The rows of a group lie close to one hidden flat surface of 12 dimensions, which may be shifted away from zero. Surfaces can cross.
In the rows, zero is written as 128.
Known rows, each followed by its group:
[134  89 160 135 125 159 117 146 165 131  75  77 153 112  95 117]	J701
[106 180  84 126 113 103 137 126 103  87 150 104 189 152 119 135]	J389
[128 181 134  80  93 171 119 158 122 110 136  82 107  92 165 137]	J389
[135 215 143 163 135 165 115 131  77 136  90 131  97 100 137 148]	J803
[101  86 146  93 174 117 161  91 150 140 140 152 230 145 102 134]	J389
[125  79 106 136 120  63  98 142  94 119 144 124 148 120 166 125]	J803
[168 181 103 127 124 123 116 136 127 112  93 163  88 114  92 176]	J749
[117 107 103  93 147 122 125 142 142 103 138 107 143 174 106 164]	J749
[115 113  95 134  73 150  96  63  84 163 149 127 104 165 158 178]	J752
[156  97  85  89 108 140 106 147 128 111 122 139 134 121 179 120]	J752
[143  76 121 138 105 140 133  73 125 134 124 143 131 180  96 107]	J31
[ 95 119 138 134 122 119  91  92 159 127 150 103 107 165  79  87]	J31
[103 117 109 107  72  88  96 159 151  99 116 157 133 135 105 101]	J752
[168  81 144 152 172 163 140  92 108 176 121  96 131 111 153 173]	J752
[165 134 138 178 190 131 113  87 112 111  98  99  93 131 106 168]	J749
[154 119 119 173 163 103 172 151 135 133 112 130 163 107 133 152]	J389
[161 175  56 120 145 119 159 124 122 102 138 182 178 145 124 124]	J701
[104 169 146 189 138 135 153  71 124 184 145 147 145  95 157 145]	J701
[168 179 112 115 130 180 131  81 180 118 136 128  77 107 129 115]	J803
[ 91 145 161 153  76 139 161 103 168 145 149 107 117 129 106  97]	J31
[125  61 119  81 156  88 106 101 156 124 156 167 113 144 136 156]	J749
[127 126 122 100 140 128 110 149 104  87 136 141 134 132 173  46]	J752
[108 135 132 119 114 113 137 172  70  89 149 110 105 133 199 129]	J752
[160 148 125  99 141 121  82  75  73  85 129 116 119 122 139 127]	J803
[ 90 150 131 102 152 123 126 121 137 143 191 112 143 100 190 121]	J752
[ 99 141  99 106 180  82  33 102 135  90 138 148 151 111 162  98]	J31
[ 99 158 159 162 184 143 122  86 139 175 148  86  95 141  89 193]	J803
[ 63 114 206 146 101  69 146 133 108 129 134 131 124 134  92 132]	J752
[148 172 111 122 156 135 111 101 144 111 133 134 108 143  89 109]	J389
[130 196 103 157 109 118 146 115 181 134 121 167 155  70 136 114]	J31
[110 176  90 122 113  97  99 184  82  74 111 128 101 122 179 203]	J749
[151 104 143 124 150 138  99 128 130 131  89 171 119 104 135  96]	J389
[169 140 105 111  86 190 127 121 118 121 109 125 108 119 164 112]	J749
[147  54  95 128 121 101 121 166 120 141 113 108 162 151 101 162]	J803
[111 152 186  46 169 131 104 130  94  98 133 138  87 150  89 157]	J749
[134  58 139 144 126 127 127 138 157 139  98 161 119 134 137  98]	J701
[106 105 144 104 125 151 101  86 170 181 111 156 139 127  84 165]	J31
[156 155  91 135 110 140 129 143 129 118 107 137 119 136 111 141]	J701
[110 164 179 124 122 161 140 130  98 161 142 136  70 129 129 124]	J31
[152  98 154  99 120 166 135  96 151 153 110 161 132 112 122 112]	J389
[154 164 126 150 176 200 125 128 140 116  85 104 102 124 150 139]	J701
[153  42  99  91 114 139 127 138 130 122 123 119 154 165 131 133]	J803
[152 138 192 108  94 124 186 168  91 133 128 116 109 113  70 123]	J803
[104 163  79 170  98 137 117 140 133 184 159 128 106 131 161 131]	J31
[115 104 127 150 133 155 149 118 192 162 151 117  82 147 133 134]	J701
[170 170 123 177 109 163 146 121 188 169 116 104  95  97  67 100]	J749
[179 152  93  91  98 171 141 124 126  79 117 127 128 125 151  95]	J803
[103 140  87 104 137 125 102 160 137 112 157 109 105 160 153 142]	J701
[114 113 124 105  96 151 119  67 160 171 140 179 151 123 136  97]	J701
[190 142 131 160 150 128 230 115 143 107 140 153 136 122 119  96]	J749
[139 120 100 196 100 102 210 161 161 145 149 136 115 132 141 136]	J701
[121 165  75 146 123 150 119 120 120  94  92 135 195 164 114 109]	J31
[ 83  98 129 107 141  82 104 113 117 123 188 132 104 180 123 118]	J752
[127 132 118 119 158 110 164 169 163 114 196  99  93 135 160  92]	J31
[177 128 120 165 122 130  97  85 106  89  81 119  98 130 113 124]	J803
[111 164 115 149 144 129 150 146 126  87 138  97 165 142 144  75]	J749
[136 101 124  93  98 135 124 121 145 144 128 158 145 113 132 109]	J701
[193 126 164 117  99 184 190 136 140 127 104 113  73 136  73 139]	J749
[105 150 148 110 190 104 117 116 164 168 164 166 115 111  99 125]	J803
[163 125  98  83  70 142  65 121 179 105 116 117  89 102 109  83]	J803
[118 158  93 125 106 145 116 118 135 139 120 100 184 113 133 168]	J389
[152 118  58 144 142 147 137 130 145 187 164 116 157 125 162 152]	J749
[103  77 173 122 171 128 192 104 133 146 184 100 147 154 146 147]	J389
[135 146 144 124 165 142 169 171 154 140 164  98  79 100 169 150]	J803
[139  91 167 104 138 154 140 132 158 128  92 157 146 115 119  81]	J389
[158 112 157 129 172  95 161 137 150 147 141 174  76 130  73 144]	J701
[165 152  72 120 106 167 137 119 144  95  79 165 175 140 114 103]	J31
[111  90 118 185  92  94 131 140 125 166 121 126 161 102 163 138]	J701
[ 94  81 140 181 122 106 117 105  71 130  98 164 155 172 140 122]	J701
[103 113  85 161 122  93  68 110 106 127 120 165 162 125 182  97]	J749
[119 177  74 143 127 144 102  77 102 127 143 143 171 139 167 104]	J752
[122 123  75 188 112 129 152 163 131 116 103  75 197 129 162 158]	J389
[117 130 100 122 156 142  85 121  96  93 119  97 171 156 159 102]	J752
[122 169  68 108 127 100  90 132 117 167 154 135 186 115 101 154]	J803
[121 118 135 125 173  61 135 175 113 107 131 158 129 142  94 152]	J749
[147  77 124 117 120 135 134 177 123 120 113 129 113 121 179 129]	J31
[125 131 109 107  43 176 135 107 104 130 118  92 168 151 120 140]	J701
[ 93  66 109 177 149  81 128  85 130 142 152 158 170 175 138  97]	J389
[128 175  65 164 146  96 152 192 152  64 124  91 160 140 135 130]	J749
[135  86 157 138 170  92 123 182 148 148 129 132  74 101 133 140]	J803
[163  96  91 142 100 174  78 101  92 102  66  99 128 147 158 155]	J31
[136 148  86 173 142 136 125 108  66 144 172 122  88 185 154 109]	J31
[ 80 182 157 168 146 105 109 142 140 115 143  72 105  95 143 132]	J31
[153 121 109 147  72 156 157 117 140 123 108 113 133 146 102 135]	J752
[112  93 141  94 149 104 129 166 102  80 151 127 141 147 173  63]	J752
[103 158 161  64 118 147  69 170 107  69  98  96 101 127 122 104]	J752
[129  84 128 103 109 104  71 137 163 124 110 131 104 137  80  99]	J389
[144 173 123 134  75 166 138 110  82  91  87 169 154 125 158  64]	J389
[130  73 118 131  88  84 162 135 102 127 150 173 131 142 168 130]	J752
[ 77  94 157 120 139 139 114 167 159 152 117  82 174  89 173 144]	J389

New rows, each followed by its group:
[119  91 144 148  80 149 147 126 105 124 106 161 111 156 157  94]	J701
[121 101  83 142 134 119 132  98 120 137 135 185 169 155 164 120]	J701
[147 111 118 109 100 128 149 179 177 126 122  88 143 104 102 127]	J701
[140 152 161 110 183 130 144 112 112 137 158 108  89 129 112 182]	J752
[127  87 120 125 127 100  97 114  92 117 131 139 121 153 134 126]	J389
[100 206 150 137 110 125 131  94 123 172 181 126 100  85 145 130]	J803
[ 93 164 150  88 120 129 150 146 181 159 207  98  97  96 139 116]	J803
[ 95 168  88 161 131  77  91 165 132  87  99 114 173 135  95 135]	J752
[139 109 156 135 121 101 185 161  75 102 128 126 147 120 157 137]	J389
[158  61 119  97  91  82 165 139 117 130 123 185 189 111 133 131]	J389
[157 121 125  96 141 102 102  95 142 146 135 189 122 108  89 109]	J803
[154 172 118 125 114 129 192 103 152 125 186  89 126 116 117 134]	J803
[ 45 127 111 192 134 149  78 144 171 168  93 114 141 162 121 132]	J803
[127  84 134 140 153 109 151 129 127 114 168  89  89 193  94 122]	J752
[ 86 110 154 177 153 112 106 144  59 141  88 196 139 132 192 112]	J803
[145  97 134 177 139 112 175 131 171 149 132 121 109 172  36 126]	J31
[169 137  89 182 145 126 104 150 140 143  87 105 112 117  88 180]	J803
[ 99 185  95 151  67 150 122 138  89  81 110  92 160 148 161 114]	J752
[123 127 147 168 183 104 161 158 110 139 136  91 148 104 154 171]	J701
[135 167 154 171 164 133 139  93 103 152 123 110 105 139  77 180]	J749
[ 99 129 158 156 124 147 141 114 187 138 109 103 166 119  95  84]	J701
[180 128 128  94 135 116 204 122 180 117 154 177  99 126  90 148]	J749
[139  62 120 160  99 139 124 127 147 149 130  81 105 152 124 113]	J752
[147 178  99 119 125 134 146 166 139 109 164  98  78 114 162 147]	J752
[161  62 115 131 145 135 125 139  75 115 123 130  96 191 133 109]	J31
[ 93 136 153 142 126 117 155 127 138 136 112 164 172 132  99 115]	J31
[129  48 144 145 184  96  95 126 137 159 112 127 170 104 133 117]	J752
[160 168 104 147 108 119 133 140  64 143 114 168 145  70 188 148]	J701
[126 186 115 114 163 157 140 122 124  95 149 119 133 127 172 111]	J803
[ 90 110 188  84  74 136 146 134 144 113 158 107  94 146 113  78]	J752
[ 65 167 187  83  61 127 148 115 133 146 166 114 152  95 122 115]	J389
[157  96 119  80 103 147 141 137 110  80  75 119 147 174  74 210]	J752
[163 109 136 176 135  95 179 107  87 168 131 182 136 115 124 154]	J803
[129  79 187 158 122 124 125 100  82 151  68 143 148 130  85 155]	J389
[114 143 122 147  85 103 148 169 133 120 131 128 140 114 138 101]	J701
[131 126 124 132 133 135 165 179 134 124 109 121 190  78 188 136]	J389
[115 128 139 105  88 176 142 132 163 126 128  79 156 108 148  93]	J752
[148 101 108 144 115 166 101  73 180 154 104 136 105 147  98 139]	J803
[123 123 182 118 158 153 114 149 119  94  85  82 156 117 102  84]	J752
[182 152  87 124  89 114 145  51 106 161 163 148 155 110 102 158]	J803
[116 124 167 109 172 133 128  85 117 128 140 110 112 171  68 173]	J749
[101 162 102 151 119 100 149 148 114 145 147 125 137 141 119 196]	J749
[ 85 165  73 143 142 115 118  99 187 105 156  82 167 168  97 144]	J749
[116 110 127  93 188 140 134 136 159 143 122 192 161 158 100 107]	J803
[ 90 184 138  82 138 127  71 181 120 118 132 123 110 116 116  98]	J749
[123 109 137 129 172 142 126 140 130 103 114 186  92 152 174  82]	J701
[129 128  94 176 161  89 146 119 153 144 149 167 139 113 165 126]	J803
[164  90 106 125 125 156 119 106 136 151  97 107 133 129 110 204]	J752
[138  81 154 127  97 110  97 163 125 141  83 127  98  92 122 163]	J752
[148 106 110 102  79 140 122 203 145 125  95 144 128 113 127  89]	J803
[124 102 149  69 115  88 127 146 125 130 141 158 154  96 125 129]	J389
[149 147 154  95 170 132  95 159 131 142 132 153  51 113 106 113]	J31
[140 139 115 125 143 125 183 132 134 147 184 170  77 135 170 143]	J701
[182 111  96 105 148 132 115 122 162 126 154 132  79 104 164 120]	J31
[119 149 124 100 177 145 140 158 138 137 155 115 121 125 153 156]	J31
[121  82 126 116 155 103 110 150  94 114 155 112 107 151 171 137]	J752
[ 79 116 135 180 129 129 130 104 110 162 137 134 132 140 175 141]	J803
[123  90 107  57 102 105 112 159 149 139 139 110 184  98 130 180]	J389
[112  89 172 151 192  68  91 121  68 135 115 155 136 124 127 138]	J752
[100  71 126 146  92  74 111 155  80 101 121 137 119 165 144 126]	J752
[104  69 189  94 140  94  76 144 134 110  81 141 141 133  57 116]	J752
[121 126 181  85 112 112 204 129  78 114 139 134 203 116 118 158]	J389
[118 174 129 163 125  95 152 148  95 103 142 124 109 134 135 131]	J752
[ 88 129 125 111 132 121 132 102 175 145 179 118 146 100 183 140]	J31
[151 150 142 121 104 135 115  96 176 132 125 134  44 103  99 167]	J749
[ 95 104 165 150 174  92 161 127 114 136 139 155 180 118 159 108]	J389
[132 137 123 144 104 139 111  47 161 178 103 157 157 124  52 162]	J752
[ 99 153 128  97 109 149 117 157 200 145 158 109  93 131  96  94]	J31
[125 170 124 203 112 171 118  77  78 165  69 143 170  98 164 161]	J389
[114 146 111 105 162 155  96 103 169 149 141  87 137 137  97 165]	J701
[110 107 145 138  66 124 116  90 144 194 136 169 122  97 135 116]	J701
[130 120 128 125 155 127  65 101 145 156  91 114 147 125  53 164]	J701
[157 169  48 121  93 170  95 124 153 143 113 134 139 120 130 132]	J749
[161 138 108 150 136  91 131 127 153 135 149 162  76 109 117 105]	J389
[122 117 122 172 127 113 166  71 135 110 118 123 198 118 157 158]	J31
[131 175 110 173 127 163 167  65  99 171 143 127 149 139 134 178]	J803
[145 151 114 116  95 157 136 164  63 127 106 149 135 129 155 128]	J749
[140 184  85  91 114 169  83  90  93 101  85 154 192 123 131 125]	J389
[132 123  95 163 133 137  97 107 139 153 104 159 149 107 164 118]	J389
[149 151  88 198 171 169 148 126 143 119  81  94 171 131 142 150]	J701
[130 137 130 180 139 148 137 157 161 138 111  30 133 108 115 156]	J752
[122 117 104 158 109 124 197 117 127 115 149 123 177 169 132 124]	J749
[125  75 169 126 124 145 180 124 135 137 127  77 159 154  87 152]	J701
[121  60 166 151 126 105 197 152 151 132 148 105 135 139 129 119]	J389
[176 138  72 176 119  98 176 112 115 104 155 123 111 169 102 140]	J389
[ 91 105  95 124  73 140  68 128 140 137 124 150 101 154 165 104]	J701
[124 175 152 155 114 145 137  84 149 122 149 109  80  99 154 104]	J749
[152 157  98 132 102 124  80 146  90 142  98 126 129 103 114 152]	J803
[ 54 188 139 113 159 113  74 135 104 138 154 114 146 140 115 119]	J749
[100  68 142 139 100  90 125 141 127 150 104 133 185  95 156 173]	J752
[157 149 147 142 180 104 115  98  92 110  99 168 101 129  93 165]	J749
[103 102 192 110  98 133 115 138 164 130 115 106 118 109  90  68]	J752
[106 118 106 201 130  75  83 124  98 150 106 149 148 125 130 132]	J749
[112 172 137 108 119 139 100 145 118 116 150  92  79 105 159 117]	J389
[114  66 131 117  92 140  93 133 109 142 102 122 168 103 195 119]	J752
[153 155 117 101 115 121 116 176  98 130 131  70 130 114  83 166]	J803
[196 116 106 125 107 185 139 108 100 132  77 141 128 153  89 145]	J749
[145  43 134 153 125 110 105 153 105 126  96 129 104 132 160 126]	J389
[139 158 149 102 139 158 168  89 138 161 167  94 122 142  70 170]	J803
[123 159 150  70 106 137 105 142 113  86  97 148 126 120 106 122]	J752
[126 175 144 113  75 112 133 125 126 124 129 138 143 114  61  80]	J803
[164 153 140 151 153 122 122 148  64  91  90 123  86 136 112 147]	J752
[101 189  89 187 113 110 136 147 112 149 135 169 147 125 152 100]	J31
[123 151 178 146 169 128 149 104 101 159 134 159 102 119 117 144]	J803
